The rows are grouped in 4 ways, from coarse to fine. Each group lies inside one group of the grouping before and may be the whole of it. The rows also spread widely along 13 directions, which tell nothing about the answers.
Some rows, each with its group in each grouping after it:
[-32  -1   0  28   7   2 -20  36  -2   7  -8  -4   1  12 -26  13  -8   2
  31  20   7  33 -35  15   1  17 -18  28  -7 -33 -20 -16]
j312 luk j621 gupib
[-28 -23  -4  -2 -19  18 -13  -6   5   5   0  44  -1  -4   0  24  -6 -15
   6   8 -12  13  -5   7   1 -26 -28   6 -38 -30  17   3]
j312 Pezi j261 sozag
[-15 -18 -10 -23 -22 -11  10 -12 -22  -1   0 -43  17   4  15   8 -16  -9
 -18  -1  -2 -20  26  -5 -19 -21   7  -4   1  26  40 -27]
j60 mutiz j398 tak
[ 21   3  39  -8 -15  17 -16  -9  20   8 -21 -50 -18  26  -1  22 -33  14
  12 -19   1 -21 -15  -2   6  -3   0   9 -10 -15  28 -28]
j312 Pezi j997 vodev
[ -4 -25   7   1   9  11 -13  18  12  19 -17 -26   7 -11   4  17 -11 -24
  -1 -18  -4  19  -5   1   6 -16  -7  -1 -21 -12  -1 -15]
j60 teziz j656 lalu
[-23  -6  -6  -2   6 -28   2   6   6  17  -4   9   3 -22 -18 -24  10  -4
  -7  20   1  40 -32  -1 -19  21   4  19  -1 -39 -13 -18]
j312 luk j621 Kav
[ 20   7  22  -9   2   1   1  -4  18  -8 -20 -34   9  13  -2  31 -26   3
   1 -10  28 -22   1  -1   5  -9   7 -26  13  -1  -1 -24]
j60 teziz j848 Relog
[ -9  22 -11   3  13 -39   1  -3   0  34 -40  43  41  -3   0 -15  26 -15
 -11  17  12  24  -1 -16  -4 -26   2 -25  15 -11 -10 -19]
j60 teziz j701 Sotid
[ 35 -21  17 -11   6  -7  -9  -6 -14  -4   4 -25   7 -20  15  -7  -3   1
 -17 -14  18  -1  -4   2  24 -20  10  -6  -8  -1  17 -11]
j60 mutiz j214 Bav
[-51   3   4   5  17  -4  15  43  18  -3 -14   6   1 -20 -13  24   8 -29
   0  27  22  24  -4 -11 -19   1 -11  12   7 -23 -24  -3]
j312 luk j590 suz
[ 10  13  -8   4  -8 -31  15 -22  31  21 -22  10  -5  -3   9  12 -19   5
  -9 -12 -27   6 -46 -10 -62  40  -7  -3   4 -18 -20  -3]
j60 mal j518 gaguk
[ 22 -10  27   0  38 -20 -26  40 -27 -19  11 -15   1 -41 -12 -12  10 -13
 -31   6  13  26 -38   3  22  10  20  50   9 -18  20  -2]
j60 teziz j656 vilus
[ -9 -12  30  -4   2  -6   2   3  13  38  -9  41 -12 -39 -11   0   9 -11
 -39   4 -12  24 -39  -2   1   3  12  14 -10 -46  29 -13]
j60 mutiz j17 fata
[  5 -15  44 -23  15   2   6  31  23 -36  -7 -14 -22 -35   0  42 -28 -24
  -4   7  37  -6 -19  -4  -7   2  -4  -1 -16 -35  -7   5]
j312 Pezi j261 mos
[ -5   6 -14   8   3 -39 -22  17 -49 -12 -14  16  31   1  10  -3   6  -6
   0  22   9   4 -14  -4  -6 -22 -11  20   0   8  22  -6]
j60 mal j518 Pusev
[-23  -8  -1   3  -2  28  -5   1  10  12 -11  -6  23  18 -15  26  -2  -7
   8  -1  19   1  28  10  33 -39  -3 -22   1  -2   0 -26]
j60 teziz j848 vemuk
[-23  12  24  11 -31   4  34 -12  25  19 -14  -5 -17  12   2  32 -18  19
 -11  -1 -12 -30  -7  -9 -35  19   3  -1  10  -1  17 -22]
j60 mutiz j398 ziv
[-15 -19  -3   5 -18   7   5  11 -19 -14   5 -36   4   9  24  26 -11  -7
  11   1   3 -19  22   1  -8 -16 -17   8 -10  23  17  -4]
j312 luk j590 peme
[-16   0 -15  10 -13  -3  24  -7   4  20  -8 -11   5   6  13  27 -10  -4
 -13  -6 -23  -4  -2  -2 -39  11  -5  -7  14  19   3  -8]
j60 mutiz j214 nupi
[  1 -21   7 -23 -14 -37   3   7 -16   4 -21  21  12 -23  24  29 -27 -31
 -21  10 -10  -4 -20  -5 -34 -12 -10 -13 -24 -10  33  -8]
j60 teziz j701 burit
[ -5 -17   9   7  17  -5  37  33  23 -22 -14   2   7 -28  13  59 -24 -22
   9   4  39  -5   2  12 -17   0  -7 -55   6  -6 -57  11]
j60 daner j217 lusul
[ 35 -17  32  -1   0 -32  10   4   3  21 -17  14  -1 -33  19  -1  -6   6
  -8   7  17   5 -38   7   4   4  13 -30  -5 -32  -5 -11]
j312 luk j621 gupib
[ 15 -42  23 -24  -6 -12   3   2   6  24  -1 -11  -7 -37   7  12 -27 -15
 -29 -11 -12  11 -33  13  -7  10  12 -12 -25 -33  19 -20]
j60 teziz j701 burit
[ 21  -7  15   3   3 -23   2   6  16   6 -37 -13   7 -13  31   7  -9 -16
   8 -19  11  -1  -7 -21 -19 -16 -15 -17 -25  -4 -15  -5]
j60 teziz j656 lalu
[ 13 -16   1 -14   0  -4 -22  -8 -16 -16   2  36  22  -9  -1  13  -2 -10
  -2  16  24   7   2  11  31 -40  -6 -16  -8 -16  19  -2]
j312 luk j621 Kav
[-11  19 -12  38  -8 -42  20   5 -19  -3 -14  50  12  -2  16   3  11  17
   9  23   1   2 -28  -6 -38  15 -19   2   7   3 -21   8]
j60 mutiz j214 nupi
[-35  16   3  11  14  14  13  24  17  16 -18   2   9   1 -15  45   4 -16
 -18   9   4   2   2   0  -6  -4   7  -4  38   1  -3 -11]
j60 mal j518 Pusev
[  6 -16  12  -7  17 -18  10   5  13 -10  -7  12  -3 -46  22 -20  24 -21
  -9   0  26  19   2 -19  -1 -20  -5  -2 -22 -23 -22  14]
j312 Pezi j261 sozag
[ 53   3  10   1   8 -22  -8 -23  16  24 -12  -1   4  -6   4 -12  -7  19
  -6 -11  -2  13 -46   9   0  21  14 -18  10 -27 -18 -10]
j312 Pezi j261 mos
[ -5  -7  20   5 -36   4  38 -39  26  29   0  14 -13  -5  12  -2   3  29
 -14 -10  -5 -19   3  -6 -12   2   8 -22  -8 -11  10 -21]
j60 mutiz j214 nupi
[ 40 -24  10  13 -10   7  -7 -24   2  12  18 -19  -9  -2  12  -1 -12  23
  -9 -30 -25   1 -28  19   8  22   5   9 -10  -6   8  -5]
j60 teziz j701 burit
[-33 -11   4  12 -17  -6   0  20 -22   3 -17   8   9   2  19   9   9 -15
  13  20   6   0  13  -9  -3 -33 -23  13 -21   3  22  -9]
j312 luk j621 gupib
[-11   0  35 -13 -13 -24  12  23  -7 -44 -18  -3  -8 -10  10  37 -35  -4
  13  20  43 -29 -11 -15 -28  -8 -19  -2 -25 -13  12 -11]
j60 mutiz j214 nupi
[-39 -24  -3  28  10   7  30  39   7  30  -8 -45   5 -18  21   1  25 -17
   8  -1  10  17  22   0   0  -6  -2  -6   4   8 -36 -10]
j312 luk j590 peme
[-35  20  -7  20  -6 -11  -4   2  11  20 -17  45  13  19 -32  15  -6   9
   6  22  -9  20 -34   3 -21  18 -10  12   9 -32  -9 -22]
j60 teziz j656 vilus
[ 15 -24  14  28  10   9   7  16  15  -6  15 -48 -29 -22  19  -4   2   6
   9 -22  -7  17 -25   4  -9  35  -8  34 -13  -8 -30  13]
j312 luk j621 gupib
[ 17   5 -14   7  21  -7 -28  19 -30 -52  -2  -2  24   7   9  42 -17 -17
   7   4  20  -6  -1   4   1 -22 -22   9   9  26   4  21]
j60 mutiz j398 tak

New rows, each followed by its group in each grouping:
[ 36  35  20   3  39   0 -40  14  22 -15 -29 -25  -3  12 -16  21 -13 -10
   4 -12  10  17 -37 -12   3   7  -5  32  19 -16  -7   5]
j312 Pezi j997 vodev
[ 30  -9   5 -23   3 -19  -2  -6 -10 -10  -8 -43   9  -8  24   8 -16 -12
 -13  -7  10 -13   1  -5 -10 -13   9 -11   5  12  16  -9]
j312 Pezi j261 sozag
[-24  -1  11   8  -7   9  20   4  -1   7  -9  -6 -11 -14  30   5  30 -21
 -25  -4 -20  -8  28 -27 -13 -24  -4  32   1  22  34  11]
j312 Pezi j997 vodev
[ 13  -8  16   2 -19 -17 -11  -6 -13  13  -2  19  -8  -3   3   4 -16  14
  -4  11 -18   1 -47  11 -10  15  -3  17 -16 -28  28 -11]
j312 Pezi j261 mos
[  8  19   9  19 -14 -46  13 -18   2  16 -21  21  -6  -9  25 -45  28  17
  -2   7 -10   9 -26 -32 -37  14  -8  30  -8 -11   2  -2]
j312 luk j621 gupib
[-43   5  15  43 -27  -5  30  20 -12   7 -13  10 -15   5  22  22   7  11
   7   9 -13 -21  -4 -12 -35   9 -22  29  -8  13  13  -4]
j60 mutiz j17 fata
[-21 -27   9  -1 -34  12   2 -13  13   6 -15  13  -4   2  22  15  -8  -8
  21  -3   0  -5  16  -8  -7 -35 -33  -6 -50 -16  15  -8]
j312 luk j621 Kav
[  3 -10  -5 -12 -24   1   3 -35  14  27 -14  20  12  10   3  29 -24  -2
 -12 -11 -15  -6  -6   5 -15 -13  -5 -31  -6  -9  20 -19]
j60 mutiz j17 fata
[-10 -32  25 -15   4  -6  -2  35 -13   0 -18  15   4 -36  17  29  -8 -35
  -7  16  19   5  -3   3  16 -38  -6 -15 -27 -24  19  -2]
j312 Pezi j997 vodev
[ -8  -7  33 -37   6 -29   5  31  -4 -21  -6 -28  -6 -29 -12  16 -24 -18
 -19  28  35  -3 -23  -7 -16   8  16  10   5 -29  21 -25]
j312 luk j590 suz
[ 24 -13  29   2 -11   3  12 -23  30  21 -11  14  -8 -15  16   4  -2   8
 -10 -21  -1  -4 -12  -3   4  -2   0 -20 -19 -23  -2  -6]
j60 teziz j701 Sotid
[ -7  -5  52  -5  21 -25   0  49 -20  -4 -12 -23  -2 -38 -10 -14  13  -8
 -21  21  41   4 -17  -9  28 -11  25  25   2 -24  23 -29]
j60 teziz j848 vemuk
[-17   2  15 -11  -7  33 -14  -6  16 -10  -2  25   7  13 -30  48 -18  -6
  -7   7  11  -9   6   8  21 -25  -1  -5   5 -18  28 -16]
j60 teziz j656 lalu
[  7  13  11 -19  31   2   1  12  26  -5 -23 -46  -2 -13   6  19   1 -36
 -25 -14   5   7   9 -26 -14 -10   9  13  25   8   3   4]
j312 Pezi j997 vodev
[  8  24  49 -10   8  -3  -6   8  22 -21 -24 -13 -17  -8  -3  11  -5  -8
 -13  -5  21 -12  -8 -31  -7 -12   0  34  -4 -15  29  -6]
j60 daner j217 lusul
[ 19  16  13  14  27 -27   1  20  26  37 -46  -8   4 -13  13   4   3 -15
  -2  -5  -1  25 -40 -11 -21  13   0 -11  12 -20 -33  -5]
j312 Pezi j261 mos
[-25  -4   7   7  -7  17  10  15  10 -15  -9 -73 -14  12  24  16  -3 -17
  11 -15   0 -11  31 -25 -26  -9 -19  36  -9  27   9  -3]
j312 luk j621 gupib
[ 21 -42  37   2  23  28   0  28  22 -16  26 -32 -28 -48   2  14  -2  -7
  -9 -15  23  18 -19  16  33  12   6  12 -15 -32 -20  12]
j312 luk j590 suz
[ -7   5 -50  -2  -7  -9   1 -46   8  -5  11  20  17  13  -2 -14   9   5
   0  -2 -21  20   4  -4 -29   6 -11   7   6   1 -18   9]
j312 Pezi j997 vodev
[ -2  20  -3  23   2 -39  11  11 -20  -5  -7   6   8   4  -4   8  -7  20
  -1  18   5  -2 -39   2 -32  35   2  11  26   0 -10 -11]
j60 mutiz j17 fata
[ -6  -9 -14   9  -4  -1  -9 -24  26  12   7  13  -8  -7  -5 -28  13   4
   6  -8 -17  40 -23  -6 -17  16 -17  31 -24 -33 -19   4]
j312 luk j621 gupib
[-27  -6  -2   6   6  21 -11   8   6  -4  18   3  -1   0 -34   8   4   3
   2  16   9  26 -10  17  19   8   3  23  11 -27  -4 -11]
j312 luk j621 gupib
[ -5  10  46   5   2 -15  13  24  19 -11 -20 -35 -10   1 -11   9 -18  16
  17   8  44 -14 -19  -8  -4  16   4   0  -2 -28 -19 -34]
j60 teziz j701 burit
[ -3   8   1   1  -7   1 -30 -16  17  15 -12  28   1  13 -23   7 -12   8
   2  -3 -13  18 -39   2  -6   3 -15  22 -16 -38  13 -14]
j60 mal j518 Pusev
[  3   3  37  -5 -28  24  15 -36  40   2  13  -3 -36   4 -16  18 -23  31
 -15 -15 -10 -18 -25  -2 -16  30   5  18  -6 -30  22 -18]
j60 mutiz j214 Bav
[ -7 -25   6  13  -3   5 -19   8   6  -4 -13  28   5  -8  10   2   1  -6
  37   3  24  18  -7   4  21 -34 -35  -9 -53 -37 -25   2]
j312 Pezi j261 sozag
[ 26 -22   9  -1 -21 -28   6 -17 -21  21  -3   1  10 -12  26 -15   0  14
  -7   5   1  -6 -11   8   5 -10  10 -21  -6  -4  20 -18]
j312 luk j621 gupib
[ -9  -6 -24  27   0  -2  22   4   9  10 -14 -13   2   1  36  21   5 -14
   9 -14 -24   5   7  -7 -37   5 -22  -3   1  23 -31  19]
j312 Pezi j997 vodev
[  1 -26 -17 -17 -34  11 -11 -46   1  22  21  -9   7  21 -17  -3 -23  21
   0  -3 -21   8 -10  25   3   6   6  -5  -7 -20  25 -32]
j312 luk j621 gupib
[ 19  19   5 -21 -22 -24  17 -49  16   1 -12  13   5   6   7   4 -11   9
 -30  -5 -10 -24  -3 -20 -34   2  11  -9  16   5  29 -14]
j60 teziz j848 vemuk
[  3  29  13  10 -11 -22   1 -16   5   4 -37  63  11   2  25   3  24  -8
  -3  16   8  -7   6 -33 -10 -40 -20  -2  -2   0  21  10]
j312 luk j621 gupib
[-25  -4   1 -21 -33  -5  33 -40  19   5  -1  33   5   0  -6  20 -13   8
 -17  10  10 -21  14  -5 -23 -10   5 -35   2 -14  14 -24]
j60 mutiz j17 fata
[ 15   4  28  -5  -3  24  -3 -28  26  11  13   3 -26 -15  -6   4  10   7
 -48 -23 -29  -3 -17  -9   1   9  17  42  11 -12  46   2]
j60 mal j518 Pusev
[ 28   0 -24 -33 -13 -16  -8 -49  15 -36  -3 -11   9  13  19   8 -27  -7
   7 -14   3 -10   9 -18 -39 -11 -22  -8 -19   5  -2   9]
j312 Pezi j261 mos
[ 15 -11  18 -16  10 -15  -3   1  10   4   1  28  -4 -37  -8  16  -9  -8
 -34   3   2  12 -41   6  -5   9  13   0   2 -36  13  -1]
j60 mal j518 Pusev
[-21 -17 -31  34   9 -12   0  29 -18  28 -19 -45  22   4  26  -5  10 -16
  21 -13 -10  28   2  -1 -18  -7 -23   5 -13  22 -30 -10]
j60 mutiz j214 nupi
[-29  26  -4  36 -13  19  -3  -9   1  23 -14  50  19  33 -14  25  19  20
   6  14  -3  -8   5   6  17 -23  -8  -3  23   1  10 -13]
j60 mal j518 Pusev
[ 25  -2 -12 -28  15 -10  -2 -33  26   3   5  17   8 -20 -14   1  -5  -8
 -28  -4  -3  24 -20   5  -6  10  19 -17  20 -28 -11   1]
j312 Pezi j997 vodev
[ 30  -1  12 -21 -20  11 -33 -42  23  10  -7 -20 -11  24  -7   4 -30  12
   2 -22 -22   0 -28  -2  -7   3  -8  20 -24 -28  32 -19]
j312 Pezi j261 mos
[ 25 -20   4   8   0   4  -8   6   1   5  -7 -50  -5  -1  23  32 -32  -8
  -3 -30 -21  -4 -22   8 -19  11  -9   6  -9  13   6   0]
j60 mutiz j398 tak
[-24 -19  -8  11 -19   4  17  -6   2  -6   4   3  -3  -3  14  20  -8  -1
   5  -6  -6  -4   5  -2 -25  -1 -22   3 -22   1  -2   0]
j60 mutiz j17 fata
[ 11   9  20 -12   9  -2  -3   3  30  14 -52   6  17   4  13  34 -12 -24
  10  -3  28  -4   9 -14   7 -44  -9 -47  -3 -15 -10 -11]
j312 Pezi j997 vodev
[ -4 -17 -15  10  -8  -6  -4  -9 -10  37 -19  11  24   0  26 -10  19 -11
   3  -3  -9  13  12   0  10 -38 -10 -19 -15   2   2  -9]
j312 Pezi j261 sozag
[ 11  -8  29  20 -15  15  24  -8  15  14  -2  18  -8  -7  12  29  -4  21
  -5  -5  11 -20  -5  11  14  -4   4 -31   3  -6  -2  -8]
j60 mutiz j214 nupi
[-11 -41   0   0 -30  -8   6 -11 -10   4  23  40  -5 -19  -8  13 -25  15
  -1  11 -14   9 -37  30  -7  18  -7  -4 -35 -40   7 -12]
j60 teziz j848 vemuk
[ 43  21   0  28   7  -3   6 -23  17   0   1   5  -6   2  22   9  12  17
  -9 -18 -15  -4 -18  -6 -13  21  -1   8  30  17 -15  25]
j312 luk j590 peme
[-28 -13   5  13   4   1  -6  16  -6  11  -2  54   4 -24  -9   8  15 -13
  -9  16   2  29 -20   4  11 -16 -14  14 -19 -32   6   0]
j60 mutiz j214 Bav
[-23 -34  49   0  -6  15  15  40  24 -14  -6 -28 -33 -29   3  44 -33  -7
  11  -4  25 -11 -22   5  -9   9 -14   5 -41 -39  -9 -11]
j60 mal j518 Pusev
[-31 -15   0  43 -13  -5  25  13 -12  38   9  40  -3 -16  -2   3  15  22
  -6  17 -18  19 -36  23  -5  27   0   4   1 -22 -13 -10]
j60 mutiz j214 Bav
[  3  16  10 -29   4  -4 -24 -24  44 -33 -17  35   1   4 -31  17 -29  -9
  12   0  27  15 -21 -16 -17 -10 -23   5 -28 -51  -9  -1]
j60 daner j217 lusul
[ -5 -18  21  29 -18  34   1 -15  28  37  -4  52   1   7  -9  23   2  21
  14  -7   0   5  -9  25  39 -13 -11 -31 -22 -39 -13 -13]
j60 teziz j701 Sotid
[  0  22   9  31  16 -14   8  22  26  28 -28  27  -6 -10   5  27   4 -10
  -5   5 -16  22 -47  -5 -31  30 -10   9  20 -18 -26  12]
j312 luk j590 peme
[  0  -5 -11 -21   1  -9 -19 -13  -2   7  11 -23   2  -2 -25  -4 -17  -5
 -30  -6 -30  23 -33   3 -24  28  15  41   8 -16  31 -21]
j60 teziz j656 lalu
[  2  28  15 -11   6 -22  28  -9  18  -7 -10 -30  -5  -6  -5   4   0   2
 -35   0   4 -14  -4 -24 -35  24  25  15  41  10   9 -15]
j60 teziz j848 vemuk
[-13 -10  -6 -30 -29   4  17 -45   5   1  15 -32  -1   9  -1 -15  -2  12
 -18  -4  -6 -16  29  -8 -11  -8  17   4   4   4  32 -26]
j312 Pezi j997 vodev
[  2 -12   4  13  12   3  -1  21   8  34   3 -27  -8 -13  -6  16  -7  -6
 -18  -4 -26  27 -43  17 -10  37  11  19  18 -15  -3  -8]
j312 luk j590 suz
[-18  14 -36 -13   5 -12  21 -39  19 -19  14  51  15 -11 -12  -7  23  -4
 -20  15   5  17  14 -11 -22   0   4  -7  26  -9 -23  16]
j312 Pezi j997 vodev
[ -1 -32  11 -14  10  -3 -16   9 -22 -13  33 -38  -1 -26 -24 -26  -2  10
 -17   3  18  19 -17  17  29   7  23  31  -6 -24  18 -25]
j60 mutiz j398 tak
[ 27  38  14  -9 -11 -13 -18 -32   4  -6 -16  -8  -1  31  -6   5 -16  20
  -7   1  -5 -20 -23 -14 -17   5   5  21  22  -1  35 -16]
j312 Pezi j261 sozag
[-18 -16   5 -13  18 -19  15  33 -29 -36  29 -38 -10 -40  -8  10  -6 -16
 -39  13   6   6 -17   0 -27  32  19  45  20   4  20  -1]
j60 mutiz j17 fata
[-23   3  31   6 -13  14  22  -8  48  24  -6  11 -32 -13 -14  11   0   8
 -13   2 -12  10 -27  -8 -22  28   3  19   0 -41   0 -13]
j312 luk j621 Kav
[ 11 -31 -12  -1 -12  23 -18 -15   4 -11  16 -46  -1  16   3  20 -31   5
  21 -19  -8   5  -3  20   1   3 -16   5 -20  -3  -2  -9]
j312 luk j621 Kav
[ 34   1  30  28 -19  -3   9 -29  29  22 -14  25 -10   4  18  -6   3  35
  12 -20   1 -11 -22  -1   8   5  -7 -17 -19 -22 -15  -7]
j60 teziz j701 burit
[ 27  35  -2   8  -8 -27   3 -38  16  -8  -1   0  -7  18  -6  -4 -12  29
 -16 -10 -27  -7 -39 -16 -51  49   5  34  26   1   5  -4]
j60 teziz j656 vilus
[ 23  -7  -1  13  -4 -30  -6  -9  -5  23   0  32  12  -1 -15   5 -24  27
   1  10  -8  19 -66  32  -8  42   6 -16   3 -39 -19 -18]
j60 teziz j701 Sotid
[-10 -26  -8 -19  -8  25 -22 -11  12  -4   0  -6  11   3   3  16  -6 -25
   8  -9   7  12  25  -2  17 -46 -23  -3 -33 -10  14  -4]
j312 luk j590 suz
[ -6 -23 -12 -18 -36  -1  10 -36  -5 -13  12  31   4  -3  15  29 -22  -5
 -18  -2 -23 -19   8   0 -28 -13 -11  -7 -21   5  36   1]
j60 teziz j656 lalu
[ 29  29  -3  19  -5 -14  -2 -31   7 -25  22   9 -15  14 -17   5 -15  41
 -12  -5 -25  -5 -51   4 -37  64   7  43  30  -3  -1   6]
j60 teziz j656 lalu
[-20 -11  18   9   5 -17  30  31   3  30 -21 -24  -5 -31  24   0  16 -22
 -20   7  -3  11  -3 -14 -22   3   9   4  10   1   0 -10]
j312 luk j621 gupib
[-16   4  17  15 -19  -1  13  12  -5   2 -18 -45  -8  16  23  22 -10   6
   4  -8  -4 -32   6 -15 -25  -3  -9  21  -2  22  23 -17]
j60 mal j518 Pusev
[-19  -1  16  17  -1  10   6  25 -20 -30  22 -33 -11   4 -16  24 -14  19
   1  12  18 -12 -12  13   1  22   3  32  14   2   7 -14]
j60 mutiz j214 Bav
[  1 -23 -14 -12  -3   2 -12  -7   9  -4  -4 -47   6   2  12   8 -20 -14
   6 -25  -3   6   3  -4 -17  -9 -16   7 -27   0  -2  -9]
j60 mal j518 Pusev
